The rows are grouped in 4 ways, from coarse to fine. Each group lies inside one group of the grouping before and may be the whole of it. The rows also spread widely along 14 directions, which tell nothing about the answers.
In the rows, zero is written as 128.
Some rows, each with its group in each grouping after it:
[165 105 141 152 119  79 147 197 136 174 108 140 198  85 114 107 129  94
 101 169 151  73 165  98 212]
J_734 kom J_3 rovef
[ 86 146  96  91 133 142 124  81 159 127 155 123 126 162 180 145 135 154
 169 100  99 151  96 125  92]
J_734 kom J_3 Vugo
[122 121  99 132 170 111 137 121 115 128 153 115 145 138 163 125 128 143
 161 108 104 165  87  74  94]
J_734 kom J_316 Kotul
[156 142 148 179 186 139 144 115 102 126 140 136 126 116 130 115  89 113
 114 167 142 188 144 145 198]
J_105 fug J_570 zega
[145 207 126 110 112 116 118  86 164 103 145 154  86 171  96 163 131 141
 151  88 190 164 132 151 179]
J_302 suri J_414 mulaz
[ 99 133 173 112 150 113 128 102 109 158 143 164 177 166 164  97  99 108
 128 110 143 121 120 116 159]
J_734 guvar J_186 garos
[112 134 130  96 159  58 165 112 112 113 139 120  87  80 101  90 179 118
 165 107 115 125  59  89  95]
J_302 rizit J_98 viz
[126 104  81 129 151  97 127 130 175 140 149 128 164 114 176 182 134 159
 129 124 154  94 143 104 110]
J_131 rusif J_586 fuz
[143 146  98  77 129 115 141  97 142 107 109  97 125 110  93 116 135 102
 134 103 119 141  95 105 172]
J_734 rifat J_497 lel
[138 147 134 131 137  96 176 103 194 170 158 136  66  96 162 179 119 127
 154 131 129 160  78 151  96]
J_734 guvar J_807 Gapi
[136 151 161 174 145 113 137 167  54 116 114 143 131 116  96  62 109 121
 108 184 174 143 160 114 239]
J_105 fug J_467 kedu
[ 94 148  89 137  82 183 119 149 164 125 112 108 145 136 147 132 131 150
 156 185  69 162 147 176 163]
J_131 poda J_670 Gab
[ 92 148 122  91 178 120 104 109  99  92 151 160 153 165 126  94 155 144
 141 116 152 119 156 117 130]
J_105 Leko J_481 pasor
[ 86  99  98 126 142 113 161 153  98 128 133 107  81  88 124 136  78 145
 159 145  97 122  59 116 116]
J_734 guvar J_186 Toveb
[122 166 161 128 113 122 112 107 114 104 121 157 112 189 137 131 141 132
 130 123 163 159 164 122 150]
J_302 nolas J_672 Mege
[ 75 136 122  80 202  76 101 161 130  93 161 208  94  81  86 137 164 122
 139 140 183  78 133 145 178]
J_734 guvar J_257 momu
[144 143 148 151 118 110 122  84 170 137 157 162 114 186 203 182 133 128
 143 101 157 166 135 122  82]
J_105 Leko J_481 paz
[121 113  94  57 133 122 133 126 146 116  83 121 157  89 138 139 142 110
  99 165 125 125 126 135 197]
J_131 poda J_670 mami
[109 154 140 115 112 115 112 106 156 136 161 158 162 194 148 139 131 139
 173  83 132 128 136 129 103]
J_131 poda J_160 kanav
[100 126 107  89 134 169  95 126 179 106 102 148 130 113 147 180 144 101
 105 181 115 121 178 193 193]
J_734 guvar J_807 Selat
[ 68 152 102  63  89 171  81 121 127  80  92 138 102 145  93 151 104 123
 126 144 143 104 147 178 236]
J_734 guvar J_807 Selat
[115 127 166 116 153 121 171  92  81 122 129 102 114 139 118  85 106 111
 137 134  99 163 101 116  99]
J_131 poda J_670 mami
[137  94 119 237 129  73 150 167 116 163 158 105 127  91 153 142  76 145
 125 135 168  98 118  62 132]
J_734 kom J_3 rovef
[ 96 109 146 177  56 171 109 153 153 141 122 140 138 125 153 138 110  75
 158 175  51 139 128 198 168]
J_105 Leko J_481 paz
[137 136 144 159 173 113 132  62 137 117 161 116 108 127 111 147  89 102
 109  96 172 119 142 125 144]
J_734 guvar J_186 garos
[142  97 185 159  96  87 137  71 141 131 123 120 127 139 201 145 143  53
 127  96 109 159  86  84  93]
J_131 rusif J_586 fuz
[ 65 116  81  91 132 112 138 141 133 140 130 104 186  83 151  66 166 144
 166 142  68 106  80 110 125]
J_131 poda J_670 Gab
[ 85 111 161 161 196 121 106 147  50 101 178 184 102 139 110 133  59 105
 159 119 137 161  89 127 167]
J_734 kom J_316 Kotul
[132 129 140 119  97  82 117 122 137 102 132 147 104 134  98 140 155  95
 145 100 155  91 134 116 125]
J_105 Leko J_481 paz
[183 140 145 165  97  82 124 128 162 102 108 120 125 122 120 137 189  78
 125 126 141 152 154  92 145]
J_131 poda J_160 kanav
[153 126  98 132 174 121 147  94 104 113 112  58 175  83  70  68 109 105
  99 121 133 105 131  87 203]
J_734 guvar J_186 Toveb
[122 132 199  70  91  61 147 107 165 149 137 182 112 143 113 150 146  73
 144  94 153  83 121 144 106]
J_131 poda J_670 Gab
[113  82 124 192  82 144 144 139 135 147 113  67 129 122 166 147  96 110
 141 153  57 115 124 114  81]
J_734 guvar J_807 Selat
[101 145 112  72 116  94 115 119 110 115 130 153 166 152 139  81 163 122
 181  81 114 138  65  90 149]
J_105 Leko J_481 pasor
[ 96 100 127 141  88  90 129 159 137 124 112 127  79  92 144 160 135 109
 137 148 125  91 106 111 121]
J_734 guvar J_807 Selat
[140  98 137 154 112 114 142 121 124 120 125 105 111  82  75 136  88  74
 117 138 128  88 129 151 170]
J_105 Leko J_481 paz
[118 147 151 103 118 101 138  66 118 115 160 117 101 152  47 116  82  87
 184  32 121 104  65 124 127]
J_734 guvar J_186 Toveb
[121 106 110 193  50  84  80 145 168 124 132 128 140 141 170 177 145 108
 139  90 156  84 138  70 134]
J_734 kom J_316 Kotul

New rows. What belongs after each?
[128  94 154 131  97 125 116 116  88 100  56  96 139 115 158 108 129  53
  81 155 114 141 122  84 202]
J_734 guvar J_807 Selat
[174 133 151 196 143 123 158 117 159 153 128 125 116 123 186 157 125 125
  92 185 153 165 186 134 134]
J_105 fug J_570 zega
[112 180  85 170  83 145  88 162 131  92 135 126 112 157  81 116 126 145
 203 113 108 164 106 123 197]
J_734 guvar J_257 momu
[132 160  86 120 119 150 150 170 139 116 132 115  86 140  82 147 119 166
 175 162  97 162 134 148 127]
J_734 kom J_316 Kotul
[110 161  86 118 170  53 137 128 138 140 185 163  98 110 145 146 119 189
 160  83 217 128  68  73 144]
J_734 kom J_316 Kotul
[ 89 115 113  54 140 112 129 115 167 117 118 156 113  88 142 162 168 108
 130 146 108 110 117 168 137]
J_302 nolas J_672 Mege
[124  93 103 139 114 115 105 158 122  96 110 141 118 146 167 189 134 131
 129 145 135 114 157 105 117]
J_105 fug J_467 kedu
[119 113 143 170 149  83 114 105 153 134 160 155 114  97 150 167 103  88
 119 104 173 106 108 119 166]
J_734 guvar J_186 garos
[119 143 139 139 140  91 140  97 120 132 156 141 111 117 133 114 111 127
 132 112 177 124 103 118 152]
J_105 Leko J_481 paz
[ 88 173 169 128 135  81 185  99 104 160 140 125  77 102 149  63 133 165
 119 157 183 130 102 113 140]
J_302 rizit J_98 viz
[112 130 129  89 123 113 145 124 135 126 114 130  96 102 115 139 109 112
 113 145 147 113 120 134 171]
J_734 rifat J_497 lel
[121 147  87 136 174 132 120 120 187 142 164 157 149 100 148 168 127 147
 146 139 131 150 132 176 175]
J_302 nolas J_672 Mege
[111  69 163 173 152  56 171 158 112 169 159 137 100  55 133 144  80 100
 113 147 157  63 102 104 118]
J_734 kom J_3 rovef
[136 108 139 157 137  96 136 133 132 137 132 128 128 125 151 148 111 113
 110 129 154 113 144  88 125]
J_734 rifat J_497 lel
[112 111 164  98 107 121 127  90 109 106 109 145  94 192 201 183 104 111
 125 117 134 181 107 108  94]
J_131 poda J_160 kanav
[ 92 133 139  46 192 140 151 124  96 146 148 175 133 151 134 137  68 143
 137 144 133 148 107 159 157]
J_734 kom J_316 Kotul
[123 124 169 185  83 100 147 126 119 143 128 103 110 137 141 110 122 110
 120 137 141 104 148  91 112]
J_734 kom J_3 rovef
[124 131 160 135 103 148  97 105 115  96  97 122 160 154 108 103 148  67
 124 132  96 134 162 139 188]
J_302 rizit J_98 viz
[193 153 140 205 109 113 176 140 115 131  99  82  80 110 121 115 109 113
 119 170 132 204 114  87 171]
J_734 guvar J_186 garos
[115 134 133 141 115 163  92  77 167 130 117 126 179 186 221 144 143 109
 111 129 116 158 168 120 143]
J_734 guvar J_257 momu
[118 115 164 149 129 175 118 118 136 113 119 130 126 147 148 144 130  72
 114 178  77 161 179 168 135]
J_734 kom J_316 Kotul
[102 118 216  94  91  88 107 134 101 113 109 198 137 127 113  80 172  19
 136 131 116 108 114 144 187]
J_105 Leko J_481 paz
[104 136 158 107  87 121 145  96 146 138 137 137 100 154 136 135 125 113
 147 123 122 108 129 158  93]
J_105 Leko J_481 paz
[103 176 113  98 129 137  91  79 151  78 132 163  90 184 190 174 168 140
 148 107 145 207 113 131 132]
J_302 suri J_414 mulaz
[ 51  96 155  83 136 147 126 126 105 122 138 160 129 149 152 135 106 103
 166 144  57 136  96 172  95]
J_131 poda J_670 mami
[ 98 134 137 131  78 127 100 113 134  78 103 122  97 162 147 142 173 113
 129 139 125 135 161 117 110]
J_131 poda J_670 mami
[140 120 191 130 151  85 132 164  76 118 119 167 134 151  80 106 120  87
 113 140 164  92 175 100 157]
J_734 guvar J_186 garos
[100 132 142 141 121 127 129 113 114 136 137 133 118 152 162 129  84 127
 132 122 139 148 108 110 148]
J_734 rifat J_497 lel
[ 91 137 148 141 137 130 130  71 113  98 144 120  67 132 136 147  88 121
 121 127 154 157 112 145 137]
J_131 poda J_670 mami
[150 122 121 176 142 117 154  87 107 117 137  75 114 100 103 118  85 111
 121 119 138 128 118 113 155]
J_105 fug J_467 kedu
[122 143 157 139 109 132 143 144 112 147 113 135 145 166 141 110 121 139
 137 161 119 139 156 129 144]
J_302 rizit J_98 viz
[ 86 106 142  67 160 116 132 133 121 124 128 166 111 133 138 155 116 115
 128 145 128 100 129 144 122]
J_734 guvar J_257 momu
[ 98 151 125  53  95 129 116 113 174 106 114 160 104 128 104 161 147 101
 149 131 121 129 119 187 174]
J_131 poda J_670 mami
[ 83 145 124 101  95  86 132 131 134 149 135 149 146 134 174 104 156 140
 167 107 125 123  70 101 130]
J_302 suri J_414 mulaz
[155 148 109 100 147  85 149  91 156 104 124  90 105 100  80 122 172 109
 132  99 141 106 126  95 115]
J_734 guvar J_807 Selat
[121 127 191  90 140  60 141  95 118 162 173 190 146 164 102 130  85 105
 136  65 206  48 133 129 125]
J_105 Leko J_481 paz
[125 126 110  99 152 115 127 103 161 131 114 133 144 103 161 149 130 115
  93 141 161 117 136 125 187]
J_734 guvar J_186 Toveb
[143 108  93 181 136 109 134 164  79  90 112  80 126 101  83 115 102 132
 136 145 123 141 119  77 161]
J_131 poda J_670 mami
[ 86 117  77 123 127 197  79 125 115  72 101  97 155 171 151 141 120 133
 126 150  81 148 170 123 151]
J_734 rifat J_497 lel
[106 140 136 127 123  97 112 115 110 100 139 136 129 140 102 115 128 127
 134 105 177  96 139 105 166]
J_131 rusif J_586 fuz
[109 130  59 172 133 122 129 107 176  87 136  87  53  90 193 179 185 173
 126 167 134 143 147 115  68]
J_105 fug J_467 kedu
[ 65 140 139  43 114 139 118 117  67  91  93 136 131 168 121  69 138 107
 158 122  82 142  82 111 158]
J_734 guvar J_186 garos
[ 43 118 110  62  94 107 132 143 125 136 125 128 128  67 104  81 136 107
 156 135  96  66  64 142 180]
J_734 kom J_316 Kotul
[144 160 136  71 166  79 147 135 142 100 110 157  86  94 103 118 194 108
 105 158 172 137 148 109 161]
J_734 rifat J_497 lel
[112 153 138 125 127 103 125 145 126 123 133 162  90 147 127 146 118 147
 130 140 186 121 145 120 161]
J_734 guvar J_257 momu
[ 87 144 112 179  87 164  78 133 162 128 159 134 156 184 144 149 116 132
 192 104  83 126 143 150 125]
J_734 guvar J_807 Gapi
[ 59 105  90 120 148 117 110 145 119 107 149 133 138  92 124 124 124 135
 161 133 105 102  94 135 141]
J_131 poda J_670 mami
[106 133  93 100 173 173  97  69 155  72 109 129 119 120 211 157 185 110
 103 171 103 198 148 156 154]
J_105 fug J_467 kedu
[141 165 152 104 113 116 140 140 130 116 101 147 105 125  92 106 150  92
 134 157 128 154 129 139 198]
J_734 guvar J_186 garos
[ 92 145 131 111 139 135 152  72 129 139 133 107 128 134 181  99 133 152
 112 150 140 121 146 134 117]
J_105 fug J_467 kedu
[114 126 136  88 115  95 126 126 114 116 108 153 132 121 127 121 143  94
 154 111 109 148  76 116 172]
J_302 nolas J_672 Mege
[149 168 147 154 124 123 140  95 152 119 142 107 132 135  85 102 148 115
 131 127 145 125 174 138 150]
J_131 rusif J_586 fuz
[ 96 163 130 119 143 144 143 114 166 148 148 153 115 150 203 123 159 142
 174 151  77 201  92 147  97]
J_734 guvar J_186 Toveb
[ 95 111 155 170 127  71 151 147  79 117 147 115  87 100  91 102 119 122
 139 126 146  75 116  95  98]
J_302 suri J_414 mulaz
[113  82 172 157  94 125 129 118 147 155 140 139 159 132 155 139 112  62
 139 132  80  90 138 158 101]
J_105 Leko J_481 paz
[110 136 146 231  96 137 122 124 106 125 154  96 122 152 115 101 102 124
 179 116  86 145 119 119 118]
J_302 rizit J_98 viz
[ 95 157 139  74 155 116 135  87 151 116 164 169  90 162 154 159 138 141
 169 106 128 168  98 154  83]
J_131 poda J_160 kanav
[129 128 148 104 138  73 178 122  91 136 127 113  93 137 102 113 102 139
 130 113 162  96 110  76  94]
J_734 guvar J_186 garos
[ 75 159 148  61 152 159 117 118 103 114 137 171 155 195 117 106 116 145
 154 139 118 143 154 171 145]
J_131 poda J_670 mami
[ 88 141 143 136  81 122 123 167 119 155 137 164 126 138 137 122  88 127
 159 141 132 130  99 140 196]
J_734 kom J_316 Kotul
[135 130 188  96 127 113  94  81 130 113 123 162 195 190 121 128 133  68
 101  90 167  97 196 127 169]
J_131 poda J_160 kanav
[140 140 105  65 111 159  78  74 197  72  96 140 154 148 137 164 206  63
 118 126 100 142 177 171 166]
J_105 Leko J_481 paz
[ 91  83 112 110 126  92 143 164  96 128 126 131 117  98 117 150  77 131
 147 133 125  96  79 114 136]
J_131 poda J_670 mami
[ 47 104 174  52 106 154 118  92 166 162 106 164 169 106 180 119 124  60
  88 170 102  66 144 207 196]
J_734 guvar J_186 Toveb
[ 70 114 123  52 169  54 137 127 104 131 138 173 131  90 154 117 132 140
 125 118 184  95  69  94 157]
J_131 poda J_670 mami
[142 147 191 164 144 167 171  94  61 148 139  98 118 208  91 104  10 135
 124 133 136 154 162 134 133]
J_734 guvar J_257 momu
[113 162 136 163  95 107 115 151 134 127 126 142 121 138 149 100 166 123
 167 134 121 156 110 101 155]
J_734 guvar J_807 Selat
[ 79 138 115  74 133 109 123 125 156 132 136 167 140 126 182 133 162 136
 159 133 115 150  89 135 131]
J_131 poda J_670 Gab
[127 174 173  98  83 139 100  81 136 123 107 165 162 216 160 123 140 112
 110 117 177 129 195 140 188]
J_105 fug J_467 kedu
[133 130  78 166 143 139 107 197 103  88 103 122 119 127 130 140 140 150
 150 178 108 176 138  95 168]
J_734 guvar J_807 Selat
[ 75 105 143 100 143 152 154 133  85 153 107 116 158 101 123  90  72 126
 103 187 108  95 135 167 196]
J_302 rizit J_98 viz
[105 174 156  76 163 112 149 132  84 100 129 159  77 153  80  90 135 141
 144 143 156 143 129 127 147]
J_734 guvar J_186 Toveb
[131 181 134  92 121 153 137  84 180 117 126 163  83 154 194 152 175 118
 152 158 102 241 105 177 134]
J_105 Leko J_481 pasor
[132 116  97 149 185 133 141 108 124 112 144 109 116 106 137 154  98 150
  96 161 163 127 165 135 137]
J_105 Leko J_481 pasor
[154  96 140 166 138 103 137 131 116 111 127 112 125 117 106 137 127  95
 111 142 137  96 172 111 111]
J_105 Leko J_481 paz
[ 87 113 102 115 178  97 138 106 112 124 166 139 105  96 135 142  88 148
 148 109 151 105  80 126 134]
J_105 fug J_570 zega
[122 149 143 160 106 120 141  98 141 141 151 124 108 124 119 121  98 122
 131 129 158 117 133 153 159]
J_105 Leko J_481 paz
[165 165 141 209 111 109 140 134 114 113 138 106  97 151 117 106 137 124
 158 124 132 190 122  76 136]
J_734 kom J_3 rovef
[129 103 124 137 168 105 131 113 121 110 121 112 135  99 141 124 140  92
 109 136 122 124 126  94 137]
J_734 guvar J_186 garos
[174 111 146 151 137 116 146 110 179 146 130 124 118 133 132 201  98  96
 100 136 150 110 180 141 121]
J_734 guvar J_257 momu
